The rows are grouped in 5 different ways at once. Each group adds its own fixed numbers to the row, and there is some noise. The rows also spread widely along 17 directions, which tell nothing about the answers.
In the rows, zero is written as 128.
Some rows, each with its group in each grouping after it:
[140 141 136 140  87 138  61 141 139 146 152 133 140 135  94 107  78 160
  75 130 136 173 119 108 171 151 113 103 102  94 130  42  79 114 128 120
 123 125  67]
q_812 q_326 q_151 (0) E
[112 194 120 101 151 121 128 121 136 136 168 125 133 158 149 141 163 134
 150 144 114 137 104 119 104 143  92 142 116 125 162 163 128 106 169 133
 181 104 126]
q_105 q_326 q_218 (1) N
[ 93 137  78 172 114 172 137 142 112 125 141 131  73 151 121 110 154 174
  74 108 129 103  81 126 116 146 106 102 109 149  79 126 128 126  94 152
 104 134  99]
q_956 q_579 q_941 (2) V
[171 153 161 155 139 181 118 104 125 120 123 133 146 128 115 188 135  75
  94  90 117 145 115 122 126 175  97 115 105 137 113 133  69 172 139 130
 102  79 144]
q_287 q_912 q_151 (2) D
[114 138 152 129  97 130 150 108 104 115 155 129 130 129 115 112 151 136
 125 121 134 108 118 130 127 128 134 111 167 125 148  99 132 128 164 159
 103 148 137]
q_105 q_912 q_114 (3) N
[179 136 155 143 125 149 139 125  90 146 151 143  74  87 134 164 149  64
 161  83 125 113 138 136 124 138 148 154 119 185 139 140 151 127 131 123
 133 198 148]
q_287 q_579 q_941 (0) R
[ 93 157 129 106  88  93 158 112 126 108 160 161  99 215 117 133 110 162
 140  99 128  71 133 112 149 107 148 126 118 129 165 129 114  93 169 133
 149 131 103]
q_155 q_326 q_168 (1) D
[149 134 115  86  94 123 139 121 135 130 108 123 142 188 133  93 114 149
 128 119 134 128 148 135 163 119 158  98 118 101 124 108 107 141 138  99
 129 120 118]
q_155 q_579 q_168 (3) Z
[138 124 138 130 110  98 141 131 116 164 190 169 150 130 146 137 153 102
 123 142 134 104 137 125 138 113 102 131 179 101 167 123 135 116 139 185
  89  77 103]
q_956 q_912 q_218 (0) R
[ 32 109 101 153 117 141 146 135 132  78 155 184 111 139 107 119 142 164
  97 102 161  65 115 139 163 107 114  98 150 107  53 126 103  72 121 162
 141 129 159]
q_812 q_326 q_114 (0) V
[153 159 116 100  84 123 169 104 122 166 113 166  97 157 155 178 184 127
 144  87 101 117 190 129 138 122 196 148 118 110 145 133  87 181 128 172
  46  77 111]
q_956 q_912 q_218 (0) Z
[126 135 136 152 118 143 195  99 132 120  82 165 101 159 159 165 192 132
 134 103 118  90 121  98 109 130 170 124 112 156 157 163  98 188  86 169
  35 122 134]
q_105 q_579 q_114 (0) E
[141 155 135 128 122 154 119 138 144 129 125 110 119 136 129  98 132 138
 140 114 120 127 132 104 131 138 199 115  95 130 134 134 109 180 100 148
 111 137 153]
q_956 q_912 q_151 (0) E
[164 148 111 123  82 181  96 144 115 125 160  86 153 117 105 111 160 141
 104  92 129 134 124 164 102 146 141  75 132 120 100 120 138 150 169  93
 137 135 147]
q_287 q_326 q_168 (1) N
[111 140  77 122 180 145 155 102 121 125 134 147 149 134 162  94 148 137
 125 155 161 106 114 156 149 124 103 131 163  93 107 135 127 112 133 119
 143 127 154]
q_105 q_326 q_114 (0) Z
[ 62 125  67 152 124 143 118 150 131 102 169 157 105 134 109  53  91 178
  91 120 163  59 125 134 159 112 157 103 110 114  85 124 141 105  83 140
 127 146 136]
q_105 q_579 q_218 (2) R
[147  95  80 123  91 145 172 155 112 158 175 113 124 181 135  72 124 139
 114 104 120  45 127 143 139  99 165  73 142 114  85 149 165 173 103 169
  49  85 127]
q_956 q_579 q_151 (2) N
[147 126 106 153 129 124 150 161 119 208 196 199 144 133 152 128 125  81
 138 142 128  93 127 137 153 100 112  94 187 108 101 151 154  87  97 134
 131 123 107]
q_155 q_326 q_151 (0) N
[105 105 167 154  96 131 107 155 156 130 142 163 188  97 109  96 113 108
 117 133 148 128 143 106 159 105 162  72 169  93 112 109  93 133  99 158
  90 116 171]
q_812 q_326 q_218 (3) N
[160 135 110 132 117 158 132 139 117 173 165 148 135 118 138 129 142  92
 127 105 131 105 129 157 131 129 127  81 141 135 108 162 155 130 121 119
 115 118 126]
q_812 q_912 q_114 (0) N
[113 167  85  90 177 137 173 136 135 146  94 125  69 137 167 120 166  99
 172 120 120 128 139 149 123 134 120 155 103 161  83 190 142 106 122 128
 181 130 154]
q_956 q_579 q_151 (2) R
[156 148 123 127 112  94 144 186  93 151 136 133  90 156 162 126 156 142
 159 106  88 168 116 133 116 122 100 137 110 108 135 111 122 117 123 142
 152 152  93]
q_155 q_579 q_218 (0) E
[ 78 147 153 146  84 134 155 153 149 118 107 128 139 156 109  99 166 136
 122 119 116 146  96 119 110 120 120  58 167 130 104 135 112 112 143 149
 139 135 144]
q_155 q_579 q_168 (3) R
[152 148  83  95 182 156 142 117 149 155  89  97 129 126 168  47 139 136
 137 172 139 156 139 119 139 134 148 135 113 117  95 137 130 163 101 127
 118 117 148]
q_155 q_579 q_151 (2) E
[130 184  90  82 130 106 116 153 103 159 154 127  63 123 150 108 128 143
 164 117 112 150 163 148 130 131 144 164  89 133 127 115 150 102 141 124
 172 168 104]
q_812 q_579 q_218 (3) N
[134 171 143 163 170 129 122 113 106  80 160 167 161 143 140 144  76 104
 116 130 165  89  94 129 149 147 124 138 135 117 179 125 109 130 124  91
 162 161 164]
q_956 q_579 q_168 (3) R
[143  99 141 141 107 114 147 118 125 139  97 137 126 135 151 119 187 117
 104 147 157 119 103 122  99 136  99 117 134 163 196 140 151 118 123 136
  93 116  93]
q_956 q_912 q_218 (1) V
[122 136 135 151  72 126 135 162  81 117 143 160 104 116 127 166 208 144
 131  87 130 110 132 158 107 122 141 116 141 129 120 121 129 108 122 119
 143 179 133]
q_105 q_912 q_218 (3) N
[147 146 192 120 120 151 103 169 136 165 210 115 106 104 122 129 104 121
 161 123  89 161 139  63 176 124 171 155 118 109  95  99  78 146 103 204
 129 154 162]
q_956 q_579 q_151 (1) V
[151 127 128 144 141 143 165 139 106 137 143 132 127 158 152 114 112 104
 138 113 122 107  87 141 133 132 106 103 132 136 132 150 139 124 123 112
 132 155 140]
q_105 q_326 q_114 (1) N
[135 107 117 143 149 106 170 154 115 162 130 157 129 129 186 119 189 129
 149 167 137 135 112 114 135 106  95 146 172 105 138 127 132 102  81 160
 115 151 116]
q_956 q_326 q_114 (0) N
[128 162 122 121 113  76 106 122 136 134 115 167 131 136 149 110 119 139
 146 141 133 148 159 129 128 134 158 148 121  98 212  91 110 120 131 124
 121 125  87]
q_105 q_326 q_941 (0) Z
[154  93 150 159 102 132 146 144 134 116  84 138 175 174 137 120 135 119
  98 123 138 138  94 118 140 127 107  73 132 117 140 116  91 141  94  98
 105 136 131]
q_287 q_326 q_168 (3) N
[118 133 110 125  99 101 118 149 132 129 112 153 125 141 128 106 123 125
 110 127 150 126 129 141 118 135 106 107 123 141 160 121 137  95 129 112
 144 115  92]
q_956 q_326 q_168 (3) E
[124 142 153 107 137 108 131 147 150 118 132 127 169 149 146  82 101 120
 158 135 121 143 134 117 153 118 145 115 139  80 131 121  93 138 127 139
 145 121 170]
q_105 q_579 q_168 (2) V
[140 170 124 149 127 131 136 126 116 154 119 151 119 131 131 119  97 114
 115 117 119 164 133 131 151 142 127 127 150  97 117  75  86 119 139 129
 123 150 117]
q_287 q_326 q_151 (2) V
[130 135 119  89 118 150 119 141 139 154 109  94 122  99 131  70 150 116
 150 132 119 174 152 151 128 132 138 115 139 125  86 118 130 127 147 135
 140 129 155]
q_105 q_326 q_941 (3) Z
[ 86 168 119  93 105 109 154  85 109  97 129 163  66 116 120 157 181 137
 136  88 132 103 188 147 118 132 156 178 133 141 144 108 119 101 191 171
 126 127 135]
q_287 q_912 q_168 (0) V
[123  96 154 141 117 144 107 137 146 131 172 162 140 154 113 132 100 133
 101 139 154 113  88  83 196 128  78 106 104 124 112 106  92  85  86 123
 161 149 100]
q_105 q_579 q_114 (0) E
[139 177 106 127 118 106 109 174  92 144 157 169  76  83 149 146 144 120
 155  85 100 144 193 164 114 134 170 167 110 114 113 115 115 139 112 153
 114 130 139]
q_812 q_912 q_941 (3) R
[114 113 157 154 104  89 118 165  66  71 198 160  93  74 119 148 162 124
 146  93 145  82 144 150 100 118 113 170 145 139 159 110 150  85 145 163
 137 162 151]
q_105 q_326 q_168 (2) R
[122 108 158  93  86 138 106 162 120 140 252  62 105 151  83  91 130 132
 123 113 103 115  84  98 129 128  53  89 109 162  99 131 168  96 179 207
 168  96 104]
q_287 q_912 q_114 (3) V
[151 139 141 157  81 151 106 175 127 150 133 150 110 108 115 155 167 107
 139  76 115 143 132 124 109 132 144  86  98 147 102 158 114 127  94 119
 144 133 120]
q_155 q_326 q_218 (2) V

New rows, each followed by its group in each grouping:
[109 135  69 119 107 130 118 145 147 146 133 157 129 147 137 120 172 153
  93 133 134 125 138 143 116 131  97 100 118 116 113 135 132  99 111 122
 133  93  82]
q_287 q_579 q_168 (0) N
[124 135 114 121 131 131 168 115 132 120  88 122 126 150 141  95 149 115
 132 127 141 122 119 135 124 128 125 103 132 141 131 142 136 134 132 122
 126 145 143]
q_287 q_579 q_114 (3) R
[110 152 131  98 120 121 150  71 126  81  80 133 112 119 130 128 180 136
 147 115 169 103 159 134 117 135 171 157 132 140 179 119 121 135 173 133
 118 143 153]
q_956 q_326 q_114 (0) E
[173 118 132 168  98 138 161 146  71 114 151 131 110 195 143 180 165 139
 108  82 120  86  60 138 117 137  91 112 118 136 137 126 121 145 124 115
 115 137 105]
q_956 q_326 q_151 (0) E
[191 137 104 134 116 148  92 139 123 154 145 127 151 118 141 100 139 135
 119 134 139 135 137 125 126 138 154 112 116 107 133 119 127 170  97 104
  97 114 117]
q_155 q_326 q_941 (2) E
[142 124 121 129 104  93 133 160  98 109  93 123 126 149 138 107 127 144
 113 100 115 183 132 159 133 136  63 128 133  74 122  54  84 110 162 135
 129 117  97]
q_287 q_326 q_114 (2) D
[167 140 110 109 116 131 107 115 136 170 163 159 159 130 120 114  79  64
 116 119 146 101 148 157 144 140 108  95 137 126 139 143 147 123 152 101
 119  61 107]
q_105 q_326 q_941 (2) E
[104 149 107 104 144 128 139 111 123 102 125 153 126 106 138 129 187 132
 149 134 167 107 161 140 141 118 145 144 141 124 114 137 130  95 133 114
 180 169 170]
q_287 q_912 q_114 (3) N
[126 156 128 138 131 134 171  93 134 124 119 162  99 180 138 166 130 108
 133  97 119  94 115 104 135 136 135 122 100 156 161 156 104 142 123 148
 105 125 116]
q_287 q_579 q_114 (0) Z
[104 158 119 136 107 167 177 105 131 163 128 111  72 162 110  88 135 123
 121 102 104 118  91 116 117 131 133  84 131 178 115 151 150 126 156 170
  98 138 108]
q_155 q_326 q_218 (0) R
[141 172 106  91 102 142  99 114 105 122 169 140 127  99 111 155 141 121
  98  89 124 132 178 181 114 159 110 148 142  95 113  89 112 141 201 156
 106  52 122]
q_956 q_579 q_168 (0) E
[182  93 149 180 101 120 119 176 107 156 150 205 129 103 148 203 148  67
 117  86 119 121 145 132 119 131  95 121 118 143 142 142 109 122  75 129
  94 110  97]
q_287 q_326 q_168 (0) D
[206 144  71 128 149 166 105 162  91 139 158 128 133 129 159 140 115 116
 115  85 121 124 140 177 127 151 112 126  77 103  93 143 121 164 112  77
 139 111 133]
q_287 q_326 q_114 (1) D
[130 139 102 138 106 143 192 107  87 126 112 159  52 141 144 171 215 131
 149  79 130  76 137 138 100 124 150 138 122 178 119 170 149 127 123 138
  93 158 121]
q_155 q_326 q_114 (2) N
[160 110 118 103  88 112 156 110 120 131 106 137 134 167 150 121 158 145
 130 118 151  96 152 129 143 117 163 126 128 113 169 119 124 147 127 123
  79 119 111]
q_956 q_326 q_114 (1) N
[ 89 132 107 113 142 130 155  99 147 150 195 139 152 169 142 104 166 146
 122 180 168  76  77 107 148 109  78  97 175 125 131 152 164  76 153 147
 158 122 114]
q_812 q_579 q_114 (0) V
[172 117 153 136 119 101 160 145  92 121 106 163 117 147 153 142  77  81
 149  75 126 113 147 155 156 128 132 139 126 114 156 112 100 128 136 115
 114 143 139]
q_956 q_326 q_114 (1) D
[126 161 109 134 195 161 106 148 144 130 159 144 180  86 176 101 147 144
 124 173 137 165 142 127 153 130 140 152 147  62  81 130  78 155  83 140
 127 113 205]
q_812 q_912 q_168 (1) R
[153 116 147  90 102 135 140 139 123 147 180 122 125 135 142 120 155 142
 146 130 127 116 156 106 170 107 159 148 144 104 104 113 110 137 126 168
 114 130 158]
q_956 q_912 q_168 (1) E
[ 81 163 163 127 106 126 205  95 162 133  70 167 114 180 120 150 150  90
 144  93 103 133 128 107 144 126 135  85 156 139 123 148  73 122 159 177
 108 116 148]
q_287 q_912 q_114 (0) E
[120 157 148  96  98 124 128 146 118 125 116 126 105 124 122 137 139 124
 132  95 107 183 156 154 143 139 107 134 135 107  87  85  83 113 174 141
 146 126 140]
q_812 q_579 q_168 (3) R
[172 102 146 109  95 119 129 142  79 123 161 110 114 148 144 122 147 171
 138 111 135 130 130 130 171 109 131 158 127  87 122  60 109 126 144 129
 121 175 124]
q_812 q_326 q_218 (0) D
[161 191 167  97 107 122 149 116 125 190 181 161 116 120 132 188 132  51
 175  82  72 138 165 133 113 144 127 133 146 132 153 151 117 148 187 188
 101  68 119]
q_105 q_579 q_114 (0) V
[ 89 154 118  93 123 149 150 118 148 118 177 125 100 172 123 124 150 142
 147 110 129  70 118 105 140 118 152 120 109 152 109 177 135 119 141 162
 160 123 152]
q_956 q_579 q_168 (0) V
[139 138 154 112  47 115 159 125 140 176  84 102 109 170 121 105 164 142
 130 113  91 177 125 107 116 130 135  89 134 133 164  95 111 140 154 160
  70 121  68]
q_105 q_326 q_218 (2) N
[130 202  98 103  86 123  91 163 135 184 208 173 105  95 116 146 130 121
 157  98 101 127 210 128 117 126 189 130 122 123 121 138 130 125 136 158
 133 106 107]
q_287 q_326 q_168 (3) D
[131 143 107 108 112 151 154 116 125 134 133 109 132 111 141 110 229 134
 149 125 142  96 150 150  95 114 176 110 164 133 117 154 163 147 159 140
 121 135 166]
q_287 q_912 q_151 (0) D
[120  88 119  89 122 153 173  77  95  64 139 102  99 150 135 113 212 182
 131 124 185  43 123 132 142 103 152 157 136 147 111 125 158 120 161 125
 132 181 169]
q_155 q_579 q_168 (0) D
[139 117 150 116  96 132 137 108  96 110 183 107 136 134 113 100 123 126
 121 111 148  81 116 148 131 120 130 107 168 129 151  98 167 126 191 141
 105 145 140]
q_812 q_579 q_168 (0) N
[ 92 101 115 102  66  82 123 163 134  86 126 126 142 182 104  72 104 147
 109  98 148  94 126 165 132 113  97  71 132 104 141 106 145  84 172 127
 161  93 107]
q_956 q_579 q_168 (0) E
[102 118 144 136 120 142 101 142 166 133 101 124  98  99 116  88 145 132
 108 152 147 152 120  85 122 147 129 119  92 179 146 128 127 104  92 152
 133 135 109]
q_956 q_912 q_151 (1) E
[157  95 133 163  78 155 122 130 100  84 129 115 124 140 102 118 129 138
  86  75 142  90 108 142 110 139 145  81 101 152 152 107 135 164 125 119
  81 145 120]
q_287 q_579 q_168 (0) Z
[ 76 199 126 106 136 140 150 109 139 107 149 125 116 168 116 104 100 147
 126 110 100 135 114 128 139 143 126 124 138 103 110 109  88 131 184 169
 141 112 155]
q_105 q_579 q_168 (0) E
[120 113 114 119  94 145 130 126 123 134 154 154 130 130 120 125 147 133
 103 104 138  98 144 146 150 121 129 110 137 106  91 113 114 129 134 151
  99  99 128]
q_105 q_579 q_218 (0) V
[154 166 150 115  88 122 129 121 105 163 141 138 110 108 105 109  84  91
 135  98 120 141 159 156 140 141 146 118 161 120 139  71 131 121 185 129
 117 148 113]
q_105 q_579 q_151 (2) E
[110 142 131 119 105 140 149 110 124  93  94 133 114 131 120 120 132 124
 108  86 131 125 149 155 128 143 145 125 137 121 125 101  99 144 163 150
  95 112 149]
q_956 q_579 q_168 (0) R
[126 183 160 169 117 118 129 146 155 181 108 180 139 120 142 134 136  92
 145 143 115 183 121  96 120 133 140 101 149 132 178 138 101 105 109 124
 136 153 105]
q_155 q_326 q_218 (1) R
[148 128 125 135 121 155 120 141  98  83 125 117 111 123 121 109 104 126
 115  75 140 105 124 158 131 146 150 119  99 133 115 114 124 153 127 113
 129 154 163]
q_956 q_579 q_168 (0) E
[110 143  76 105 153 105 152 163 140 141  99 158 127 172 166  92 114 124
 138 130 129 130 136 149 156 124 108 113 110 103 100 155 111 110  94 121
 166 100 129]
q_956 q_912 q_114 (3) E
[125 131 129 118  97  96 194 106 106 125 113 175 106 223 156 146 135 160
 124 113 131  92 123 125 179 111 145 141 127 108 149 105  86 124 116 113
 104 154 106]
q_105 q_912 q_168 (3) R
[ 83 110 111 146 147 158 155 164 115  97 141 125 132 127 130  74 127 121
 121 103 138  98  95 162 145 112 110  90 161 104  48 140 131 111 129 155
 156 141 201]
q_956 q_579 q_218 (0) V
[ 33 152 134 135  93  89 112 147 143  86 124 160  71 112 101 123 165 151
 142 111 140 119 146 113 105 120 140 134 110 152 164 124 129  62 138 178
 169 150 110]
q_956 q_579 q_218 (0) Z
[156 127 140 135 102 149 126 144 116 146 151 129 118 154 123 121 127 148
 123 120 143 140 102 111 185 123 119 104 118 119 105  96 107  93 113  88
 183 213 118]
q_287 q_912 q_114 (1) E
[123 125 141 106  94 129 117 137 148 128  97 130 123 119 123 131 175 130
 123 115 131 163 140 128 122 140 102 108 113 130 119 112 105 116 141 142
 127 108 111]
q_812 q_579 q_114 (0) E
[137 144 139  71 134 113 124 116 149 122 114 148 120 125 132 136 129  93
 162 103 118 144 185 121 145 135 130 154  90 122 126 140  91 132 151 156
 135  64 141]
q_155 q_326 q_114 (0) E
[124 182 185 123  96 147 117  99 175 130  90 142 184 105 111 162 182  84
 142 125 139 157 133 114  99 153 150  76 152 140 171 153  98 146 161 114
 139 110 154]
q_105 q_579 q_114 (3) V
[160 116 125  78 155 122 118 159 153 154 147 109 145 131 156  71  96  73
 171 123 102 124 152 138 126 126 138 119  94 129 130 173 152 159 115 155
 122  65 159]
q_105 q_579 q_941 (0) N
[109 202 116  96 118  69 123 103 148 105  80 145 148 184 144 109 110 166
 135 131 130 172 152 127 138 144 139 139 119  64 206  72  71 114 183 104
 161 120  99]
q_287 q_326 q_114 (1) V
[149 145  90 145 109 130 149 155 111 156 113 185 119 139 140 117 106  92
 123  78 119 112 150 182 130 128 145  80 135 122 105 146 135 125 116  93
 125 121 122]
q_155 q_912 q_168 (0) E
[131 150 115 113 106 128 125 145 131 147 165 131 103 144 125 111 128 132
 145 109 118 104 137 113 125 126 150 117  94 139 133 151 134 138 120 151
 119 111 118]
q_105 q_326 q_218 (2) E
[129  94 133 148 163 168 136 145 129 114 159 118 145  97 142  92 173 111
 135 155 170  98  82 118 136 113 106 107 152 154  92 161 163 101  99 119
 177 196 192]
q_287 q_579 q_168 (0) E
[154 166  96 108 113 126 130 112 100 119 122 130 123 144 135 137 162 135
 115 109 141 117 150 168 114 146 137 131 124 120 141 109 129 139 171  95
 139 123 117]
q_287 q_912 q_151 (3) D
[126 130 119 139  97 130 115 161 121 113  89 153 167 102 135 126 184 124
 119 105 142 149 145 175 109 131 131  93 148  92 105 120 103 127 125  96
 141 121 158]
q_105 q_326 q_218 (3) V
[105  77 115 108 120 114 124 112 125  80  94 155  96 127 118 120 136 133
  97 114 169 101 161 127 159 128 113 154  82 146 125 105 108  95 116 133
 120 120 124]
q_287 q_326 q_218 (3) N
[110 134 158 157 116 120 111 141 110  58 136 105 128 126 108  90 110 152
 128 105 146 106 113 118 114 133 159 128 124 117 164  91 114 144 144 153
 121 151 160]
q_956 q_326 q_151 (2) D
[138 166 126 148 144 175 145 118 134  95 107 114 145  97 148 141 224 125
 134 119 128 125 127 123  67 145 163 116 138 140 123 172 116 199 120 148
  89 119 200]
q_287 q_579 q_168 (2) E
[ 98 186 139 118 114  89 127 161 153 131 198 150 140 174 131 109  91 127
 184 103  94  92 141  94 129 109 187 109 121  94 169 159 113 147 135 196
 135  90 147]
q_956 q_326 q_114 (0) V
[149 174 147 132 103  96 128 121 111 154 166 136 129 138 142 127 144 135
 143 146 134 137 121 106 115 133 134 146 163 121 210  98 138 115 155 140
 128 155  90]
q_956 q_326 q_168 (2) V
[146  79  96 134 120 143 132 125  86  94 147 123 153 124 127  80 144 133
  75 123 174  77 107 175 123 124  91  95 153 112 106 111 163 136 145 121
  98  99 143]
q_155 q_579 q_218 (3) V
